Every row belongs to one group in each of 4 separate groupings. Each group adds its own fixed numbers to the row, and there is some noise. The rows also spread widely along 13 directions, which tell nothing about the answers.
Known rows, each followed by its group in each grouping:
[7,-6,11,-23,5,11,23,-6,-15,12,1,7,15,1,-10,2,-30,-1,1,-3,7,4,-29,11,10,-15,-5,8,12,-26,6,10,-22,4,-18,-3,9,12] => Rava k_570 k_492 k_315
[1,-7,4,-17,5,-2,-6,0,-12,9,-5,-9,-7,7,-3,6,-15,0,17,-1,10,-8,-30,5,-14,-4,-11,6,3,-11,26,-3,4,-2,1,-11,5,8] => Zireb k_68 k_885 k_527
[13,-4,-5,-18,15,11,16,2,-15,-5,-7,21,-5,19,1,21,3,5,13,22,13,-11,2,1,-13,15,-16,-12,1,-30,10,-12,-6,7,4,-2,14,-12] => Zireb k_569 k_466 k_601
[-9,-2,-8,-5,3,-18,10,3,4,-7,4,10,-16,23,-5,-2,23,20,-4,16,-4,-4,5,5,2,-6,3,-13,16,-11,-19,-7,16,3,2,-4,2,-19] => Rava k_558 k_492 k_917
[37,-16,16,-9,13,0,-1,6,-5,22,-6,12,5,8,6,-3,-10,-17,24,3,-5,-10,-19,21,-2,-9,-3,25,-9,-12,32,12,-16,8,-4,11,23,9] => zedo k_569 k_893 k_917
[-9,14,-11,-30,11,4,-4,-4,-6,8,0,-23,7,1,-4,13,-5,1,-10,-6,-6,-15,-36,13,1,4,-6,4,6,6,17,6,6,4,-15,7,17,9] => zedo k_68 k_711 k_527
[15,8,-16,-33,14,8,12,13,-8,-17,11,5,33,-12,12,8,-3,-15,-25,9,-7,-2,4,3,8,9,5,-6,-3,-14,-2,9,-2,-3,0,5,18,-11] => Rava k_570 k_711 k_315
[9,0,-2,-28,21,2,-16,-3,-8,4,21,6,19,-13,0,5,14,-11,-16,28,15,-19,6,18,12,25,19,-2,-14,-29,-8,9,7,15,6,-6,35,3] => zedo k_558 k_466 k_601
[-1,2,19,11,10,-20,-15,5,-4,-6,19,2,-18,5,-17,7,11,33,-24,26,32,17,-4,6,8,6,32,-18,-5,-9,-44,-11,0,20,5,-21,-28,7] => Rava k_570 k_885 k_527
[32,-23,9,-11,-9,-11,-3,18,-8,-9,-7,10,3,1,5,14,-6,11,5,-1,21,27,-7,-5,-12,-6,2,-4,2,-16,-9,-7,-22,-7,12,-2,-22,1] => Rava k_558 k_893 k_315
[3,-7,-8,-31,-24,-7,7,31,9,-17,3,-5,0,-2,-9,-10,7,-36,-5,-15,-4,-9,-8,-25,-14,-7,18,12,12,-21,18,14,21,-35,6,-18,-8,-2] => Rava k_558 k_492 k_315
[21,-15,16,14,-1,-12,13,15,-1,1,1,8,-3,4,-3,-16,-13,-3,-1,4,-4,15,-6,5,5,-35,13,5,4,-7,-5,4,-10,0,-8,-5,-13,-6] => Rava k_570 k_492 k_315
[32,5,-4,-22,-3,-2,21,34,12,-1,7,-8,5,24,12,-6,0,-3,-13,-16,-21,9,-42,-7,4,-29,22,7,16,-2,5,18,-3,-9,-21,17,-9,6] => Rava k_570 k_492 k_917
[13,-21,-22,-32,4,-7,7,13,-15,-24,14,3,22,4,15,-4,14,-1,-8,30,-16,4,17,4,-3,-2,0,-18,11,-23,-17,-3,10,-16,14,-7,17,-31] => zedo k_558 k_466 k_315
[-8,14,-6,-7,-15,2,1,20,-8,-9,3,-11,-11,0,13,29,2,-18,-20,5,36,3,-4,-5,-2,-6,17,-6,-12,-23,6,-3,14,-8,-9,-21,-9,9] => zedo k_558 k_466 k_315
[-11,8,-2,-42,-4,17,29,3,-35,-13,5,8,23,-7,17,28,-8,10,-25,-10,13,12,-11,13,29,4,-15,-3,2,-6,-8,3,-28,6,-23,7,-5,20] => Rava k_570 k_711 k_917
[7,-6,-9,32,-7,-19,-6,5,19,5,-7,-6,-2,-8,7,12,-16,-11,-9,-17,18,13,-5,1,-2,-31,7,8,8,9,2,5,9,-5,-6,-3,-16,5] => Rava k_570 k_466 k_917
[20,-6,3,19,18,-28,-33,9,9,-5,0,-1,-5,-13,-1,6,1,1,-4,17,20,3,12,6,-13,7,16,-1,-15,3,-8,-6,5,9,23,-13,-11,-10] => Rava k_570 k_711 k_527
[-3,-24,11,2,8,-13,-13,0,-22,-23,-1,-1,8,-31,-13,-9,5,-2,0,6,7,0,23,14,10,6,-14,-2,-11,25,-3,-13,-12,4,8,-10,-13,-7] => Zireb k_570 k_466 k_917
[18,1,-2,-29,21,-11,-23,6,-4,-3,5,-3,16,-13,6,4,17,-2,-5,13,-5,-13,-2,18,2,24,7,10,-11,4,4,4,-6,10,9,11,15,0] => zedo k_570 k_711 k_315
[41,-33,-1,-6,5,-14,0,7,7,-3,-6,14,12,1,-11,-5,-9,4,11,6,-2,11,-5,-7,-18,-8,0,-4,20,-19,-9,3,-11,-10,16,1,-1,-12] => Rava k_558 k_466 k_527
[18,-11,-9,-12,23,-14,-33,-4,-14,-5,-6,-41,14,-6,11,12,-25,27,4,0,12,13,-39,19,-14,-5,-10,-8,6,14,-7,-14,-14,9,10,-4,-16,-7] => Rava k_569 k_466 k_315
[5,-24,5,-13,-8,-19,-20,6,-7,8,3,-10,8,-6,8,-3,0,-9,11,-11,1,-1,-17,17,2,-12,-1,21,2,12,14,8,-3,-4,2,-1,-2,16] => Zireb k_570 k_893 k_601
[22,-8,28,30,22,-15,-6,-7,9,17,-5,-17,-20,21,-42,-11,-15,25,10,11,1,2,-40,14,-10,-24,8,-8,9,13,-1,-4,-12,25,-13,-2,-10,1] => Zireb k_570 k_893 k_601
[4,5,-7,-21,19,-2,-2,0,-8,8,3,-2,0,13,13,12,11,17,-2,8,-1,-13,-20,19,12,5,-4,-7,8,-1,-4,-1,-6,23,-9,18,17,1] => Rava k_558 k_466 k_601
[21,-22,-3,-8,14,-9,-5,-3,-1,5,-1,17,16,-2,-5,-3,-3,5,4,5,-2,2,-2,12,2,1,-6,3,12,-5,-7,4,-12,5,7,9,10,-3] => Rava k_569 k_466 k_527
[-4,-3,-10,-17,-16,0,20,22,-2,-18,5,-2,9,-3,2,-3,4,-16,-22,-11,-4,5,0,-13,6,-16,9,-3,11,-7,-1,6,10,-18,-8,-6,-8,-8] => Rava k_558 k_492 k_601
[23,-21,12,1,-3,-10,-2,2,4,-4,-3,20,17,-25,-18,-4,-2,-5,-12,2,7,16,14,4,3,-4,9,8,-1,-4,-10,3,-16,-2,9,3,-4,2] => zedo k_68 k_711 k_315
[25,-1,4,1,27,0,-5,5,-15,2,2,-23,10,-5,7,-8,-27,-5,1,23,-11,-2,-17,20,-7,-20,4,-6,-13,-4,14,-4,-2,8,1,-10,18,-21] => zedo k_68 k_711 k_315
[-6,-12,-28,-6,18,-1,-2,-27,-11,-8,-6,-14,40,-25,3,15,-20,9,-17,10,5,12,9,19,6,-7,-27,-16,14,2,-18,-7,-3,3,1,4,20,-25] => zedo k_558 k_466 k_315
[5,-8,7,3,12,-17,-24,-10,11,4,0,1,1,-18,-27,2,5,17,-7,-9,16,-3,-10,15,7,12,5,4,5,15,-11,-2,-7,17,5,7,-6,13] => Rava k_68 k_466 k_917
[-3,-8,-7,-15,12,-2,22,-21,6,2,-6,30,5,9,-30,5,15,15,-2,18,0,-9,10,6,1,11,-13,-7,21,-28,-13,0,2,6,0,5,25,-15] => zedo k_558 k_492 k_917

New rows, each followed by its group in each grouping:
[2,-15,9,-10,-11,-12,-6,-13,8,16,-21,13,-10,0,-23,16,-2,14,18,-25,19,0,-23,8,-8,1,-18,22,19,3,14,2,-16,3,-1,9,-10,28] => Zireb k_68 k_711 k_917
[3,-12,16,-4,20,6,21,-8,-34,2,15,2,8,8,-8,-12,-18,23,-8,32,-9,12,-12,23,17,-21,-2,-18,3,-12,-18,-7,-12,15,-13,-10,13,-12] => zedo k_68 k_885 k_527
[-2,-13,5,21,-7,-18,-20,12,-12,14,5,-16,-22,6,20,1,-14,-28,17,14,17,-13,-7,15,-14,-31,14,15,-13,-18,26,0,24,-7,6,-38,2,-1] => zedo k_569 k_466 k_601
[-1,-20,-13,-36,8,5,13,-8,-10,-19,2,30,39,-20,-18,-3,14,-1,-16,-1,-16,-1,23,5,16,27,-22,-4,14,5,-14,4,-14,-2,6,16,20,-11] => Rava k_569 k_893 k_527
[9,-4,-2,-3,-2,-10,-1,-5,-1,34,-2,11,4,9,25,21,-22,-8,9,-8,15,0,-25,21,5,-22,-1,25,7,-20,16,18,-7,7,-11,4,16,27] => Rava k_570 k_711 k_527
[10,5,5,-11,-4,-6,-5,15,-5,-4,-7,-19,-14,13,-3,19,2,13,-9,-7,18,9,-31,-1,-7,-7,6,-6,4,5,2,-4,-6,4,-11,-1,-22,16] => Zireb k_558 k_711 k_527
[31,-28,31,2,4,1,1,9,-12,-6,-11,6,6,-23,-25,-20,-14,-10,12,-13,1,3,-6,6,2,-9,-9,11,-5,17,21,-2,-30,3,-3,5,-11,8] => Zireb k_68 k_466 k_917
[7,10,2,16,-11,-5,16,2,15,10,-18,24,-16,9,-5,36,-4,0,-11,-3,34,14,-2,-5,-6,-11,8,6,3,-22,-1,1,-6,3,-13,4,-12,15] => zedo k_570 k_711 k_315
[8,4,23,27,20,-7,6,11,-21,-2,-12,25,-22,-4,19,-1,14,-9,11,17,0,-14,36,26,19,-5,-15,7,-35,25,24,-16,-14,30,-8,13,9,-10] => Zireb k_570 k_711 k_917
[3,-8,13,11,-9,-12,9,12,-8,-4,5,13,-2,-9,-2,-4,-8,-17,-9,4,7,4,14,6,10,-20,11,7,-5,-7,0,5,-3,-2,-3,-15,-7,3] => Rava k_570 k_711 k_315
[23,-26,8,-1,10,-19,-19,-12,-1,9,-24,0,14,-25,-11,2,-5,5,14,-12,-3,3,-5,16,-3,0,-22,17,8,23,10,2,-26,8,6,22,0,4] => zedo k_558 k_711 k_527
[5,-8,12,19,23,-11,-11,-2,-10,-1,-9,0,-2,-15,-3,-11,2,-2,1,14,4,-5,19,21,13,-6,-9,-2,-19,21,6,-13,-4,22,-1,1,9,-14] => Zireb k_558 k_492 k_527
[1,-3,16,22,3,-8,-6,10,-7,-1,10,-3,-13,6,-7,-2,-2,-5,-12,19,19,3,4,12,5,-17,20,-7,-17,-3,-3,-6,10,11,-3,-25,-5,-1] => Zireb k_569 k_893 k_601
[12,1,2,-18,27,0,-17,-7,-3,14,-2,4,3,-2,-3,9,9,6,8,11,5,-22,-16,21,1,21,-4,4,-7,-1,13,-3,-5,23,1,15,25,2] => zedo k_68 k_466 k_601
[11,-15,6,-1,2,-16,-21,12,-15,1,-3,-29,0,-7,12,-1,-23,-3,9,-4,11,8,-28,6,-10,-21,2,5,-1,3,12,-1,-1,-4,5,-17,-16,4] => Rava k_558 k_885 k_527
[-8,22,-18,4,-10,2,9,20,4,-16,-6,-12,-3,0,19,35,16,1,-42,-9,25,15,-2,-7,12,-9,14,-14,-4,12,-12,-7,8,4,-21,12,-19,4] => zedo k_558 k_466 k_601
[8,-12,-8,-13,4,1,6,-1,2,-7,-12,3,15,-7,-16,7,-11,-14,7,-4,0,-3,-1,-3,-13,1,-21,2,6,-2,20,0,-1,-10,3,1,8,-11] => Zireb k_570 k_893 k_315
[3,3,2,15,2,-7,10,-3,18,23,-18,18,-11,13,-8,2,2,-6,7,-19,-12,-10,-14,14,9,-18,-11,20,13,20,22,10,-6,14,-18,31,12,8] => Rava k_569 k_893 k_315
[11,-9,16,6,13,-2,-3,1,-14,15,-3,-12,12,-13,1,-8,-17,-14,2,-6,-11,-4,-20,24,17,-20,-7,15,-11,24,23,8,-16,11,-21,10,11,8] => zedo k_570 k_893 k_527
[27,-11,0,8,-8,-12,11,34,-3,5,0,-14,-17,29,32,-9,-5,-20,16,7,-19,-2,-20,4,-11,-48,13,7,3,-10,26,8,15,-14,-12,-5,4,-9] => zedo k_558 k_466 k_917
[17,-13,10,22,2,-16,1,4,9,15,-14,5,-18,12,-9,-1,3,5,10,3,-1,1,-11,7,-4,-23,1,4,12,6,6,1,-5,8,-10,12,0,1] => zedo k_558 k_466 k_527
[48,-26,16,41,11,-23,-19,0,21,22,-16,11,2,-9,-4,0,-14,-8,11,4,12,14,1,13,-9,-26,11,15,-8,2,6,5,-12,14,8,12,3,-3] => zedo k_558 k_893 k_601
[33,-23,9,9,6,-21,-7,3,2,5,-11,0,-5,5,-7,-1,-17,2,22,18,3,8,-10,4,-28,-19,1,6,7,-19,7,-1,-8,-6,15,-12,-7,-14] => zedo k_570 k_711 k_315
[67,-12,-9,-14,8,-18,-13,22,44,13,-14,38,10,4,5,4,12,-15,17,-10,-7,-4,-6,-9,-26,9,15,27,8,-16,20,18,-5,-6,25,36,15,0] => Rava k_68 k_711 k_315
[2,-3,-12,-8,11,-12,-18,5,0,-4,-1,-17,2,-3,1,0,-3,-7,2,4,-6,-11,-8,7,-14,-2,-4,0,-1,9,18,-3,18,-4,10,-8,10,-10] => Zireb k_68 k_711 k_527
[-10,-13,-7,0,-3,-4,31,2,-19,2,4,12,-5,24,17,-4,6,16,0,13,-26,3,-1,20,17,-33,-14,-9,20,5,-6,-6,1,4,-19,12,13,-15] => zedo k_68 k_466 k_601
[44,-8,-7,-10,45,-3,-28,-5,-6,-7,-15,-17,30,-25,10,9,-24,9,6,12,4,6,-9,18,-18,10,-19,-7,-17,13,12,-15,-19,17,22,14,12,-24] => Zireb k_68 k_711 k_315
[27,17,-25,-37,11,26,28,32,-19,-22,-8,14,22,9,53,38,2,-9,-15,5,9,9,2,-4,4,8,-14,-14,-18,-11,15,-9,-14,0,-12,26,9,-13] => Zireb k_570 k_466 k_315
[-12,-16,-10,-7,-25,-13,2,11,8,6,0,32,7,-16,12,-4,9,-38,1,-25,-6,-9,19,-1,11,-11,0,35,8,1,24,17,17,-21,4,6,13,13] => Rava k_68 k_885 k_527
[-1,-4,26,21,-2,-13,17,12,9,0,5,38,-23,7,-32,-23,33,-4,-13,12,-6,-6,28,3,24,-9,19,2,-3,9,-11,2,2,13,-14,5,-2,3] => Zireb k_570 k_492 k_527
[2,-15,-14,-10,-2,-10,5,17,-17,-10,-5,13,3,3,38,3,12,-9,10,-6,-15,-5,15,14,8,-10,-20,11,2,14,17,-5,-2,-5,1,13,5,-12] => Rava k_569 k_466 k_917
[11,-9,-12,-2,15,-6,-8,6,-1,-16,-4,-10,20,-19,5,-5,-5,-4,-9,2,-4,6,7,5,-1,-7,-7,-6,-6,15,4,-11,6,0,9,2,4,-25] => Zireb k_68 k_492 k_601
[-12,-6,-10,-1,-10,-14,9,-4,3,1,12,12,-1,17,-1,20,2,20,-16,7,20,16,-5,7,6,-14,6,-9,17,-22,-27,2,9,-3,-4,-12,-7,5] => Rava k_570 k_893 k_917
[11,12,8,-6,25,-21,-26,20,-4,-3,21,-20,-21,20,-2,-5,16,14,-6,33,-2,-16,-19,12,-7,8,32,-13,-10,-1,-8,-5,16,17,7,-17,-1,-7] => Rava k_570 k_711 k_527
[46,-20,-7,11,21,-17,8,2,36,12,2,26,17,13,-14,-26,7,-7,4,13,-35,-7,4,7,-4,-17,11,4,19,-8,-3,20,9,4,8,25,38,-23] => Rava k_558 k_893 k_917
[22,-13,21,-4,23,-20,-4,-7,5,27,11,18,-3,14,-15,-27,5,8,17,17,-30,-20,-15,33,13,-10,9,18,12,0,1,17,-13,25,-5,16,28,7] => Rava k_570 k_711 k_315
[28,-22,-16,-7,14,-7,20,-8,9,-6,-16,45,9,17,-7,10,21,23,10,19,-13,5,19,4,-10,10,-23,-8,26,-12,-16,-8,-13,3,11,28,14,-28] => zedo k_569 k_466 k_917
[15,-7,-21,0,10,-8,-3,6,9,1,7,29,22,-1,31,9,19,0,-15,10,-3,7,27,18,17,-3,1,0,-10,7,-9,-1,7,12,5,27,27,-12] => Zireb k_68 k_893 k_601
[3,-1,-1,12,8,-4,-7,2,12,-5,8,-9,11,-21,-28,-7,-13,-10,-29,-3,8,3,-4,-1,7,-7,20,-9,3,6,-10,5,11,1,-4,-10,0,-1] => Rava k_68 k_466 k_527
[-13,-4,0,-26,6,7,7,-9,-21,20,12,11,6,8,9,7,2,-3,4,10,-3,-17,-11,30,17,-1,-8,10,-3,-15,15,8,3,11,-12,2,37,9] => zedo k_68 k_893 k_601
[3,-4,-30,-8,-8,3,23,-3,15,9,-11,9,26,-2,14,15,-18,-7,-13,-33,-9,10,-17,4,11,-28,-18,10,29,6,9,14,0,-10,-20,29,14,5] => Rava k_68 k_466 k_917
[33,10,-16,-10,24,6,1,15,14,-3,-11,17,1,7,11,22,2,-8,3,7,10,-13,-4,-7,-18,18,0,-7,-8,-17,19,-5,4,7,11,16,18,-17] => Rava k_68 k_466 k_601
[36,-25,9,-20,-10,3,19,13,-2,-6,-5,21,14,-2,-12,1,-8,1,1,-1,7,22,-11,-12,-12,-9,6,4,9,-29,-2,2,-22,-13,5,-1,-12,-1] => zedo k_68 k_492 k_601
[-1,14,22,17,1,-5,-3,16,2,6,7,-11,-13,-8,-14,-4,-10,-18,-20,-6,15,-2,-18,0,13,-14,29,9,-12,7,9,9,5,10,-17,-11,-14,21] => Rava k_570 k_885 k_527
[3,-7,7,-5,26,2,0,-17,-9,17,4,-2,15,-6,-10,-9,-8,1,2,4,-11,-17,-17,32,22,-6,-11,7,5,15,8,9,-13,26,-19,15,27,8] => Zireb k_570 k_466 k_601
[33,-22,-4,-35,-17,-5,-2,27,12,3,16,22,19,7,9,-3,16,-15,-5,-6,-3,5,-11,-2,0,-3,24,16,5,-22,3,18,3,-17,8,9,9,16] => Zireb k_68 k_893 k_601
[5,-9,-6,-18,3,-1,5,10,-10,-17,9,-19,18,-4,-12,-14,1,-2,-19,5,-19,3,-12,6,5,-11,6,-8,13,10,-8,2,1,-8,-8,-2,-2,-11] => zedo k_569 k_466 k_315
[20,-15,0,-17,24,-9,-16,6,-17,-17,10,-5,21,-9,2,-7,17,21,-15,21,-3,6,6,18,15,11,0,-19,-4,15,-26,-10,-13,16,5,12,4,-11] => Zireb k_558 k_466 k_527
[5,-30,-2,11,6,-29,-27,-15,10,16,2,-10,16,-19,-6,-26,-10,-13,11,-1,-12,-4,1,24,4,-26,-2,22,13,13,6,11,13,0,12,-1,18,-2] => Zireb k_558 k_885 k_315
[-25,11,-24,-4,6,-3,1,-18,6,11,-18,-4,11,-14,6,23,-2,-10,-5,-18,6,-13,-6,13,6,-1,-25,15,7,16,21,1,9,6,-14,16,15,-1] => zedo k_570 k_492 k_601
[8,8,-14,-14,17,1,1,14,-9,-10,-6,-30,9,-1,18,5,-10,-4,-5,-6,-12,-4,-26,1,-3,-11,-7,-6,4,15,17,-3,5,3,-5,9,1,-16] => Rava k_558 k_885 k_601
[15,-3,-3,-1,2,2,8,8,-2,-8,-10,8,-1,3,-2,16,-7,-9,-3,8,16,2,4,-4,-14,-3,-2,-3,-2,-16,10,-5,0,-1,5,-8,-2,-8] => Zireb k_569 k_711 k_601
[-4,-25,-6,-11,6,-16,4,-15,-15,-6,6,-1,23,-13,-4,-9,-15,7,1,4,-17,4,2,21,7,-15,-18,2,21,2,-10,4,-6,-5,4,-8,8,-11] => Rava k_570 k_711 k_917
[22,-25,4,-14,-20,-15,-2,9,2,11,-8,26,4,4,8,14,7,1,6,-12,16,15,-3,4,0,-10,0,19,14,-12,-2,9,-17,-6,2,12,-8,26] => Zireb k_558 k_711 k_527
[8,-8,13,-10,-4,6,14,11,-18,-7,-4,5,15,-13,-3,12,-14,0,-13,-14,12,20,-11,4,16,-6,-8,0,-3,10,-2,1,-29,3,-16,6,-16,14] => Rava k_570 k_893 k_527
[15,3,-12,-3,9,9,-2,16,-13,-17,-3,-19,22,-26,22,15,-22,-27,-17,-3,15,7,1,1,-2,-9,-1,-3,-23,1,21,-5,5,-9,-2,-7,4,-12] => zedo k_68 k_466 k_917
[-15,11,-19,-22,20,-2,-2,-18,4,-6,-11,-10,0,1,-26,23,11,15,-3,3,3,-21,-17,5,-10,26,-21,-9,17,5,5,-7,8,8,-4,7,11,-9] => zedo k_570 k_466 k_917
[4,-1,-17,16,-4,-18,0,6,23,10,-10,4,-15,17,3,16,-2,-2,3,-8,6,-1,-14,-6,-14,-17,2,3,20,-2,7,5,15,-6,-4,4,-4,1] => Rava k_570 k_466 k_527
[24,-19,8,-8,-5,-8,4,6,6,5,19,8,19,-2,-14,-15,-19,-19,-11,6,0,4,-11,5,0,-22,28,13,12,-35,-7,25,4,-12,5,-22,9,9] => Rava k_569 k_711 k_917
[-6,-17,-13,-7,-9,-11,21,0,-5,-13,-12,18,6,0,-3,8,-1,0,3,-6,-13,5,12,-4,-5,-9,-27,-1,25,2,1,-2,-5,-14,1,4,-5,-14] => Rava k_570 k_711 k_527
